There are 4 nested groupings, the coarsest first. Each group lies inside one group of the grouping before and may be the whole of it. The rows also spread widely along 13 directions, which tell nothing about the answers.
In the rows, 128 means zero.
Some rows, each with its group in each grouping after it:
[135 117 134 113 138 118 116 128 107 153 101 116 147 144 127 151 123 124
 129 147 129 135 136 112 147 137 134 115 140 150 101 130 112 146 128 144
 120 131 106 153 115]  beko makeb Mip j709
[140  95 124 159 170 109 136 196 110 105 150 146 172 119 168  89 132  96
 123 133 167 106 101 147 147 111  74  58 149 143  90 150 152 127 117  95
 167 135  80  78 143]  beko makeb boz j816
[120 143 163 139 109 157 130 115 104 146 156 100 178 152 191 112 121 177
 125 138  92 134 106 104 197 112  72 104 128 186 120  93 169 124  66  92
 129 123 116 128 114]  gamu famoz bivuv j687
[117  68 143 141 171  99 141 177  58 146  96 119 161 168 156 148 140 107
 108 155 121 182 128 118 152 138 112  69 111 111  25 125 124 118 119  74
 122 157  80 152 142]  kega kuge Puzi j19
[ 93  98 153 117 126 118 133 121  90 134 110 159 120 134 172 128 125 100
 152 101  64 126  85  57 144 101 102  65 123  77  77 170 130 118 119 131
 148 105 107 115 169]  kega nikur gera j645
[167 149 133 111 108 142 167  99 113 155 145  88 183 138 147 151 136 160
 101 150 147 113 167 172 164 105 111 142 145 180 116 122 142 157 125 137
 121 149 113 159  99]  gamu vare Pabod j668
[168 109 120 138 116 118 135 179 139 136 129 141 166 101 121  93 148 112
  93  88 159  99 140 192 122 160 119 102 150 118 117 109 156 159 106 105
 170 143 101  99 119]  beko makeb boz j868
[100 163 143 142 107  96  75 152 160 140 102 134 118 157 129  96 120 115
 152 109 114 117  80 120 138 139 116 138 134 182 130 133 135 121  93 149
 139  85 116 153 142]  gamu famoz bivuv j12
[134 164 143 145  83 134 139 149 142 153 133 131 172 106 160  82 143 162
 116  80 127  87 131 149 168 153  84 113 126 147 134  96 172 133  88 122
 159 124 118  97 134]  gamu famoz Gil j878
[156 130 142 114 108 116 140 144 128 158 139 118  93 126 101 164 149 130
 111 105 148 138 162 189 129 151 142 144 124 135  94  94 113 131 137 111
 113 153 119 168 125]  gamu Fono sagod j469
[174  98 126 160 119 145 146 131 106 160 101 111 170 127 171  84 173 140
 134 155  84 120 128 165 176 165  89 161 117 126 114  91 153 133  61 122
 124 122 124 134 121]  kega Fevop vudez j629
[126 183 150 115 121 115  82 163 168 138 165 119 123 137 121 135 109 167
 126 116 162 148 134 128 155 122 107  92 136 186 116  96 142 121 120  94
 137 136  98 143 102]  kega kuge Puzi j923
[132 112 131 152 174  88  93 154 130 103 142 108  73 177 172 119 122 132
 140 159 166 149 105 178 150 119  71 101 125 217  87 165 107  99 100  90
 119 129  61 154 152]  beko fid pab j167
[146 121 157  95 136 144 101 103 111 135  90 108 181 148 170 131 134 146
 133 174 101 111 119 144 156 141 130 175 104 139 157 126 120 165  87 142
  99 131 136 122 103]  kega nikur vez j18
[154 202 118 135 134 126 136  84 193 136 136 119 112  94  96 106 139 170
 150 115 156  64 186 122 120 140 114 116 170 143 145 133 138  98 127 191
 125 112 130 127 146]  gamu famoz nira j609
[114 189 153 122 118 124  54 137 190 161 149 103 114 183 118 118 118 133
 111 118 146 157  82 135 118  93 112  90 149 184 116 113 174 103 102 118
 125 109 127 179 139]  kega Fevop vul j242
[117 212 185  91 116 163  80 132 179 157 220 132  95 115  87 162  97 164
 146  95 130 143 124  70 154  99 128 100 150 144 154  51 152  86 145 102
 103 123 169 115 108]  gamu vare Pabod j13
[113 159 140 115  84 109 116 154 135 145 130 135 142 129 175 109 124 142
  95  63 163  98 107 150 145 120  87  67 112 159 105 154 151 135 129 122
 167 133  84 100 165]  beko belit nimeg j77
[148 120 182  89 154 164 140 116  94 141 208 118  85 135 179 185 143 141
 147 161 122 147 114 136 170  76  93 115  92 111 102 127 103  94 152  84
  78 161 132 105 132]  kega Fevop vudez j452
[ 96 182 148 132  71 107 107 124 164 146 141 124 103 157 151 106 115 148
 109  55 125 117  98 132 133 105  86  70 144 178 104 150 166 119  97 121
 166 107  86 151 164]  gamu famoz nira j852
[158 126 122 139 150 125 116 150 151 132 178 112 146 142  94 127 114 119
  99 135 162 147 135 139 116  95 119  65 200 166  91 107 164 135 108  87
 152 132 100 166  92]  beko makeb Leme j754
[123 120 135 102 110 118  86  89 148 106 116 136 112 134 137 114 105 130
 141 102  77 111 111  95 119 132 129 108 158 144 151 159 122 172  71 138
 161  93  93 127 107]  beko makeb Mip j276
[119 106 151 136 170 108 117 147  77 140  65 126 149 150 193 129 146 125
 167 182 112 123 110 120 185 154  98 146  76 139  97 148  93 110 118 153
  90 130 111 118 161]  kega nikur vez j433
[155 146 137 130 136 153 140 127 151 142 181 116 171 126 144 104 142 140
  98 123 145 116 128 138 130  83  89  60 163 122 103 114 193 119 106  96
 152 138 123 113 128]  kega Fevop tiz j172
[119 184 145 119 132 112  86 127 183 127 158 118 103 157 118 120 112 130
 122 109 155 121 109 142 112  97 111  97 156 180 129 140 153 107 115 129
 131 111 114 147 146]  gamu vare Pabod j13
[141 144 158 111 112 156 135 121  97 182 150 107 135 141 174 160 135 151
 133 143 132 126 113 130 192 104  93 124 109 166 110 117 128 116 141 139
  99 140 120 134 131]  beko makeb Mip j276
[137 153 143 117 137 119 116 153 139 133 143 133 165 116 126 133 119 138
 130 129 151 121 141 116 146 115 119  94 146 139 110 114 140 138 134 120
 140 138 117 123 109]  kega nikur vez j433
[139 128 144 145 124 135 141 152 119 153 114 120 197 124 141  93 150 139
 100 112 128 109 137 145 145 162 113 109 130 119 113  87 170 131  88 107
 137 137 131 106 133]  gamu famoz bivuv j687
[145 132 149 133  92 126 163 140 102 170 129 149  71  91 129 155 156 138
 178  97  95 115 150 126 187 168 116 167 100 110 102  99  83 101 150 146
 107 127 125 131 137]  gamu famoz nira j609
[145 111 139 113  45 131 141 109 106 161 106 136  97 112 172 128 143 150
 134  67  71 110 126 158 179 170 106 150 104 137 125 126 110 165  93 140
 151 120  88 130 126]  beko makeb boz j868
[ 80 180 152 145 137 105  55 162 177 134 139 127 149 171 106  93  95 118
 126 110 131 142  75  70 117 102 115  61 175 182 114 111 183 102  89 111
 150  89 124 151 139]  gamu famoz bivuv j12
[106 163 150 135 117 123 160 133  90 170 135 128 129 133 170 154 130 140
 163 131 129 112 118  79 197  93  80  99 117 160  77 147 116  87 170 164
 113 124 110 137 165]  gamu famoz nira j609
[160 147 128 132 118 113 124 140 146 150 108 117 124 126 149 114 159 146
 133 135 151 111 145 191 157 157 103 152 108 159 117 125 118 129 116 144
 124 137 105 138 133]  kega Fevop tiz j172
[137 120 169  61  76 177 135  63 103 147 178 114 132 126 153 174 110 168
  96  88  75 133 135  97 144  98 131  93 133 105 130 112 138 164 106  90
 133 142 126 119  96]  beko belit nimeg j77
[136 130 142 128 153 142 105 101 123 134 115 102 151 142 172 106 133 169
 122 150 123 113 133 120 155 150  94 106 118 152 132 119 142 109  78 126
 110 127 118 107 145]  beko belit nimeg j77
[114 143 163 123 110 134 125  93 129 155 127 113  84 154 162 123 145 153
 121  92  98 125 116 141 135 141 102 108 105 128 105 132 139  94  91 121
 110 124 116 136 178]  gamu famoz bivuv j687
[111 148 146 113 116 128 140 119 119 140 141 153 129 118 149 130 127 101
 159 106 100  90  97  82 146  87 107 109 138 115 120 163 131 118 148 167
 138 101 130 105 156]  gamu vare Pabod j668
[135 147 123 116 135 103 102 130 160 119 126 146  98 103 106 118 118 127
 157 106 141  96 145 107 122 142 128 108 153 133 131 145 106 130 137 155
 142 111 111 113 133]  beko fid pab j167
[164 122 138 121 131 122 141 138 137 120 140 136 132  94 135 121 144 151
 122 106 136 113 169 164 138 157 115 108 129 105 110 108 131 141 107  98
 142 149 103 104 115]  kega nikur vez j18
[122 144 141 111 170  90  86 148 155 102 139 125 115 150  90 149 103 116
 133 145 157 145 142 125 111 124 144 107 159 170 116 133 107 131 127 110
 124 129 105 150 109]  gamu vare Pabod j668
[149 167 169  88 101 151 134 108 140 149 171  97 143 136 140 156 130 182
  78 101 158 118 163 180 137 124 119 112 121 148 132 104 146 140 120  91
 116 168 122 121 115]  gamu famoz nira j609
[150 147 143  99  96 142 156  69 138 145 164 130  40  90 148 155 139 172
 142  72 113 101 170 133 148 137 101  94 125 112 112 144 104 110 137 149
 126 136  95 113 156]  beko makeb boz j816
[151 127 156 122 130 154 100 136 145 152 151 130 106 117 125 117 140 138
 129 107 115 124 119 142 140 159 120 121 128 111 143  80 144 111  97 108
 114 128 139 100 130]  beko makeb boz j816

New rows, each followed by its group in each grouping:
[183 151 130 162 177 153 112 155 172 136 184 113 138 103 116  89 145 157
 133 152 175 110 148 156 149 142  87 103 163 157 140  66 171  85  94 103
 116 133 132 100 115]  beko makeb Mip j276
[174 135 132 128 129 148 143  92 143 153  98 109 158 122 162  91 172 148
 113 131 126  77 145 192 126 151 108 148 118 105 136 132 160 128  87 160
 113 132 135 116 155]  kega nikur vez j18
[153 136 134 118 101 118 139 119 146 162 132 127  96 121  96 148 140 134
 115  85 121 142 161 149 117 135 140 104 150 108  77 109 136 131 127 122
 136 136 111 178 126]  kega nikur vez j433
[102 124 159 121  90 131  99 143 121 154 135 124 175 168 108 130  99 120
  98  92  74 167  94  77 134 112 140  83 172 141 102  85 175 159  78  75
 160 110 123 169  91]  gamu famoz nira j609
[133 108 124 162 150 107 118 133 131 117  89 120 161 144 144  75 141 129
 123 131  99 121 133 135 136 171 102 112 145 144 114 119 156 128  52 116
 144 108 102 127 142]  gamu vare Pabod j668
[152 176 125 134 120 114 163 126 158 162 133 108 135 114 109 125 151 157
  92  92 192  97 191 178 117 142 113  85 146 136  87 122 151 109 144 144
 134 155 109 143 158]  gamu famoz Gil j878
[147 155 140 132 136 129 130 141 124 148 127 118 160 116 123 135 134 147
 160 164 139 109 147 124 176 144 123 166 133 167 134  96 110 126 130 151
 105 128 138 135  98]  gamu famoz bivuv j687
[135 121 143 105 123 130 132 138 115 152 118 127 181 126 131 129 138 121
 100 114 119 128 141 115 125 128 132  83 136  86  94 117 151 151 121 112
 144 144 124 116 127]  kega Fevop vudez j629
[147 169 146 114 123 142 113 137 147 149 155 141 115  96 143 124 135 140
 160 123 149  79 122 127 164 128 102 135 122 143 156 123 117 113 144 165
 118 120 134  87 133]  beko makeb Leme j754
[123 124 139 147 103 116 142 136 114 162 130 148  62 143 147 129 150  84
 179 113  87 114  70 136 154 103 100 161 122 136  94 158 107  96 132 162
 117  91 121 167 161]  gamu famoz Gil j878
[171 115 141 132 174 148 128 144 129 112 162 131 141  93 152 109 144 144
 142 152 151  94 145 153 156 151  95 116 129 122 147 107 128 116 108 110
 117 145 122  60 121]  beko makeb boz j816
[137 168 142  81 133 140 108 116 143 126 146 134 177  97 125 142 103 147
 142 135 150  82 146  81 145 112 133 105 153 141 165 133 121 163 147 163
 137 128 130  82  93]  beko makeb Mip j709
[124 127 144 128 120 100 108 181 131 118 120 146 162 130 141 102 127 109
 121 103 132 114 109 153 142 147 114 122 126 148 128 123 138 153 102 103
 156 123 105 102 124]  gamu vare Pabod j668
[150 112 117 137 172  76 102 214 139 140 103 147 134 147  72 140 137  43
 142 165 187 137 102 175  99 109 160 145 156 135  79 145 107 131 171 141
 123 127 123 184 114]  kega nikur gera j645
[173 130 129 152 112 127 135 172 135 176 131 117 154 141 125 115 158 109
 113 132 150 132 112 207 145 120 114 151 139 151  92  96 162 129 116 119
 127 135 125 177 117]  kega nikur vez j433
[150 163 163  84 149 155 133  81 159 137 156 109 126 116 108 143 144 158
  96 111 154  91 174 152  86 136 148 105 133  82 143 118 141 112 128 128
  97 156 156  94 147]  gamu famoz bivuv j687
[155 135 111 161 119 129 125 129 161 141 127 130 140 107 123  72 139 138
 128  98 118  98 136 127 137 150  96  87 175 139 122 108 174 122  77 139
 165 104 106 123 135]  beko makeb boz j868
[145 150 141 154 146 157 143 138 128 151 156 120 188 119 146  95 141 138
 144 155 125  94 116 109 168 110  88 120 152 141 133  94 172 103 104 135
 121 117 153 108 123]  gamu famoz Gil j878
[131 105 118 156 134  82  88 182 127  97 104 154 115 112 140 100 112 124
 183 136 110 127 118 114 185 177 101 136 139 192 129 121  88 152  85 122
 161 100  70 122  92]  beko makeb boz j868
[142 104 140 150 183 123 112 141 117 123 143 116 102 144 157 116 135 137
 145 158 137 138 124 132 154 138  85  98 128 150  97 122 124  85 102  97
 105 131 105 118 152]  beko fid pab j167
[189 118 148  84  83 155 177 136 113 139 182 141 166  74  97 169 138 132
 115 101 124  97 174 169 143 128 159 168 148  92 145  87 114 194 146  98
 141 160 142 109  46]  gamu famoz nira j609
[148 154 115 124 121 106 161 109 147 154 121 142  58  88 121 138 153 129
 146  82 161  80 171 145 123 143 111  90 135 107  87 171 101  97 176 194
 132 131  94 122 188]  beko makeb boz j816
[117 200 157 115 134 123  51 134 189 126 158 109 121 151 147 107 109 174
 135 134 153 131 110 123 148 114  90  96 130 199 150 113 152 110  93 113
 126 119 114 122 127]  kega Fevop vudez j629
[151 108 154 115 136 140  90 143 136 129 157 130 106 133 128 129 126 127
 130 124 113 141 110 146 137 144 125 128 134 135 138  95 128 136  88  86
 123 128 119 119 101]  beko makeb Mip j709
[134 108 124 115 103  94 116 128 122 125  98 128 113 136 135 134 119 129
 121 100 118 129 141 147 138 155 126 109 140 161 103 151 103 171 103 128
 159 126  67 152 116]  beko makeb boz j868
[147 111 126 106 114 111 113 102 139 119  61 123 185 128 132 100 135 136
 101 112 100  99 156 152 105 173 150 131 140 105 135 139 140 195  67 139
 156 125 107 128 109]  kega nikur vez j18
[149 161 144 130 125 146 117 125 146 167 123 105 178 148 154 104 146 139
 111 139 144 104 110 161 140 109 103 124 132 146 125 118 179 121 106 147
 118 127 140 138 144]  kega nikur vez j433
[169 118 128 132 140 149 146 120 111 156 126 130 130  90 122 137 145 139
 170 154 109 105 157 107 178 157 121 150 140 119 129  93 106 119 130 163
 105 125 137 118 110]  beko makeb boz j868
[158 101 120 176 164 126 153 147 106 154 116 124 128 104 139 105 156 147
 147 140 121 131 165 112 177 180  86  89 138 124  76  87 136  86  99 121
 122 131 100 121 146]  beko makeb Mip j276
[144 204 147 103  86 151  94 131 184 160 172 139 120  83 106 121 119 170
 138  77 149  90 139 110 151 136 120 117 140 143 167  78 148 117 136 145
 136 118 149  97 114]  beko belit nimeg j77
[163 120 133  98 101 127 148 136 121 157 133 147  98  97 118 156 147 103
 136  98 139  94 136 170 132 134 141 147 126 102 119 143  95 149 168 160
 127 138 119 120 127]  beko makeb boz j816
[122 140 137 147 135  92 119 199 110 161 103 117 170 148 158 119 140 134
 111 136 172 151 130 148 173 143  88  82 107 168  59 111 139 116 132 104
 136 151  87 139 148]  kega Fevop vudez j629
[147 134 149  83 107 141 143 100 122 147 143 128 124 133 163 152 147 117
 125 124 124 100 113 161 131  86 119 135 113 111 120 170 117 148 147 148
 124 138 123 123 135]  kega Fevop tiz j172
[139 106 126 173 139 115  84 160 131 143  97 105 145 187 173  73 140 109
 122 156 125 134  62 186 152 138  81 135 134 204 117 131 161 124  53 120
 132 102  94 161 143]  beko makeb boz j816
[123 128 160  93 118 158  98  97 125 151 142 131 121 138 134 142 115 120
 141 119  81 121  92  82 136 108 133 113 143 112 144 125 134 134 113 142
 118 108 144 119 125]  beko makeb boz j816
[145 160 177 104 100 171 137 132 130 169 178 133 133 103 127 145 142 150
 126  94 116 106 129 128 157 128 122 133 119  94 144  71 147 110 134 109
 106 142 167  91 124]  gamu famoz nira j852
[131 128 158  98 185 119  86 112 138 104 125 107 130 136  89 160 106 164
 128 159 119 160 190  95 128 179 159 115 144 133 134  78 102 130  93  91
  95 144 127 127  92]  gamu vare Pabod j13
[125 138 146 137 116 123  93 132 144 154 134 102 106 162 139 121 120 161
  98  99 130 162 127 141 147 146  97  69 141 179  93  97 158 112  79  90
 137 132  86 159 141]  beko makeb boz j868
[147 115 140 137 149 130 134 140 111 139 124 115 165 140 177 106 155 130
 121 154 129 120 119 152 152 125  87 106 115 128  99 133 146 123 100 112
 125 139 111 112 144]  kega Fevop vudez j452
[134 120 128 142 131 119 109 136 134 140 135 130 103 152 142 113 128  97
 145 130 120 121  80 136 136 101 101 110 154 161 107 155 136 118 111 144
 137 101 102 152 143]  beko makeb boz j816
[167 127 126 126 129 131 162 126 124 129 168 129 139 110 117 142 134 118
 145 141 127 112 147 142 150 101 117 140 165 144 116 124 125 141 133 130
 133 127 120 142  95]  gamu vare Pabod j668
[121 157 165  87 123 145 119 103 136 139 144 116 168 134 125 141 119 148
 101 111 129 110 140 110 117 116 141  97 140 116 135 118 148 143 118 120
 124 140 142 110 121]  gamu famoz bivuv j687
[136 102 147 127 155 126 110 142 110 130 138 124 104 144 157 130 136 126
 130 136 129 136 109 144 144 135 103 109 111 136 102 127 117 102 108  97
 110 133 108 118 147]  beko belit nimeg j77
[111 182 134 105 141 126  46  54 192 146  79  81 132 199 110 110 112 150
 122 157 104 128 112  97  86 116 144 119 164 172 149 153 161 127  66 182
 109  87 130 197 136]  kega kuge Puzi j923
[125 170 157 103 104 138 122 100 145 164 141 111 120 134 111 152 123 162
 119 102 121 126 153 113 137 132 133 113 139 137 121 101 135 122 122 134
 115 132 135 150 124]  gamu famoz Gil j878
[134 104 159 115 119 140 144 119  86 132 125 105 191 150 176 131 131 150
  95 134 104 124 130 144 158 131 108 115 121 136 115 120 144 160  82  87
 131 148 109 115 113]  gamu famoz nira j852
[144  86 129 159 156 126 144 118  98 141 126 123  86 137 161 118 150 126
 150 142  96 136 126 121 159 143  84  98 133 129  76 133 120  89  92 122
 117 116  92 141 158]  beko makeb Leme j754
[131  79 137 108 124 134 176  56  77 120 111 126 137 145 205 133 142 118
 130 128  61 102 113 114 133  82  95  92 128  90  82 213 129 152  98 146
 142 120  90 131 161]  kega nikur vez j433
[ 97 177 161 117 148 112  58 138 178 118 153 108 127 184 126 116  98 139
 107 124 157 139  94 129 108 100 112  79 151 193 131 131 159 114  89  97
 129 119 114 145 134]  gamu famoz Gil j878
[115 175 144 121 168  87  76 128 162 128  91  84 128 188 132 128 124 148
 106 162 195 124 137 180 110 143 124 121 119 210 116 157 118 110 112 144
  96 138 100 164 158]  gamu famoz bivuv j12
[172 100 138 158 101 166 135 164 128 167 175 149 127  73  93 103 147 142
 137  80  72 146 141 100 168 180 120 114 158  79 114   4 168 108  78  64
 145 118 151 112  88]  beko belit nimeg j77
[167 129 146  89 121 144 119 141 152 131 185 152 101  79  76 157 122 122
 134  94 134 116 154 131 120 135 158 118 161  91 144  89 113 149 147 108
 135 141 136 101  82]  beko makeb boz j816
[180 131 132 141 128 154 133 160 131 156 135 135 171  88 145  92 160 131
 144 138 141  77 126 165 171 157 102 161 125 129 159  90 145 132 111 146
 124 127 142  80 113]  beko makeb Mip j276
[175 140 107 162 118 129 142 165 162 120 170 147 158  63 112  79 131 153
 136  95 146  93 166 130 162 153  90  83 185 146 130  79 165 139  96 110
 185 123  98  92  91]  beko makeb boz j868
[141 150 126 140 142 129 149 138 130 124 165 143 161 100 117 124 121 115
 178 155 127  91 124  79 160  86 111 124 178 151 124 130 128 125 142 156
 139 105 134 125  96]  gamu famoz bivuv j687
[140 170 159 117 122 125 101 149 149 133 137 137 111  96 127 129 133 162
 172 127 136  99 144 138 174 177 123 179 102 157 167  88  92 120 122 138
 103 127 139  96 107]  gamu famoz bivuv j687
[107  85 156 121 150 111 117 136  84 117 126 131 122 157 178 144 125 118
 139 140  84 165 104  92 159 118  98  75 113 121  71 147 111 125 100  85
 132 129  87 127 137]  kega Fevop vul j242
[129 123 118 118 138  91 116 121 136 114  81 130 158 143 105 123 121  98
 139 144 122  99 134 127 104 133 154 145 162 145 128 169 105 174 111 167
 143 108 112 158 107]  gamu famoz Gil j878
[141 152 136 119 135 115 125 128 143 141 131 116 130 151 117 139 133 112
 125 139 158 103 123 162 115 101 129 137 147 157 117 157 123 128 141 151
 117 127 122 156 133]  gamu famoz nira j609
[146 136 149 118  84 163 137  96 130 195 115 105 161 142 144 114 159 150
  87  96  90 131 131 139 137 136 118 105 129  95 103  88 186 129  88 124
 130 133 142 146 144]  kega Fevop tiz j172
[149 108 139 129 137 133 138 120  94 146  96 109 183 151 182 121 146 130
 128 170 113 115 116 155 164 123 103 146 114 145 109 141 135 146  98 141
 115 132 116 141 128]  kega nikur vez j433
[166 107 135 125 126 140 120 159 120 147 170 121 145 141 117 145 123 101
 126 151 137 142 100 160 149  93 125 136 165 166 115 105 136 153 123 104
 131 130 118 160  77]  beko makeb boz j816
[131 138 149  96  89 127 138 117 124 144 154 139 111 130 128 155 124 109
 135  96 102 117 112 130 137  93 130 134 141 131 119 144 122 148 140 136
 138 117 121 145 120]  gamu vare Pabod j668
[117 150 134 153 104 108 132 125 126 154  94 114 143 146 160  99 140 147
 129 113 116 112 123 132 160 147  92 115 127 172  97 133 145 117  91 148
 137 110  99 152 157]  gamu famoz bivuv j12
[131 147 152 130 126 139 105 102 153 148 139 101 121 166 128 115 134 137
 114 124 112 130 108 144 116 120 119 120 147 151 122 116 162 108  79 118
 113 113 133 161 140]  gamu famoz bivuv j12
[156 137 137 119 109 160 120  78 141 162 123 103 131 143 155 110 145 142
 119 127 106  96 112 155 135 124 108 137 140 141 147 135 155 131  89 164
 117 114 131 136 142]  beko makeb boz j816
[188  93 116 136 139 137 163 149  88 131 124 139 171  91 166 120 155 112
 172 178 127  76 129 161 189 137 102 188 126 144 142 136  95 161 128 162
 125 126 115 100  89]  beko makeb Mip j709
[174  58 102 148 109  97 212 145  57 158  92 130 126 129 163 146 178  89
 132 137 112 126 142 197 156 128 108 150 115 110  32 174  96 153 140 140
 140 144  66 183 132]  kega kuge Puzi j19
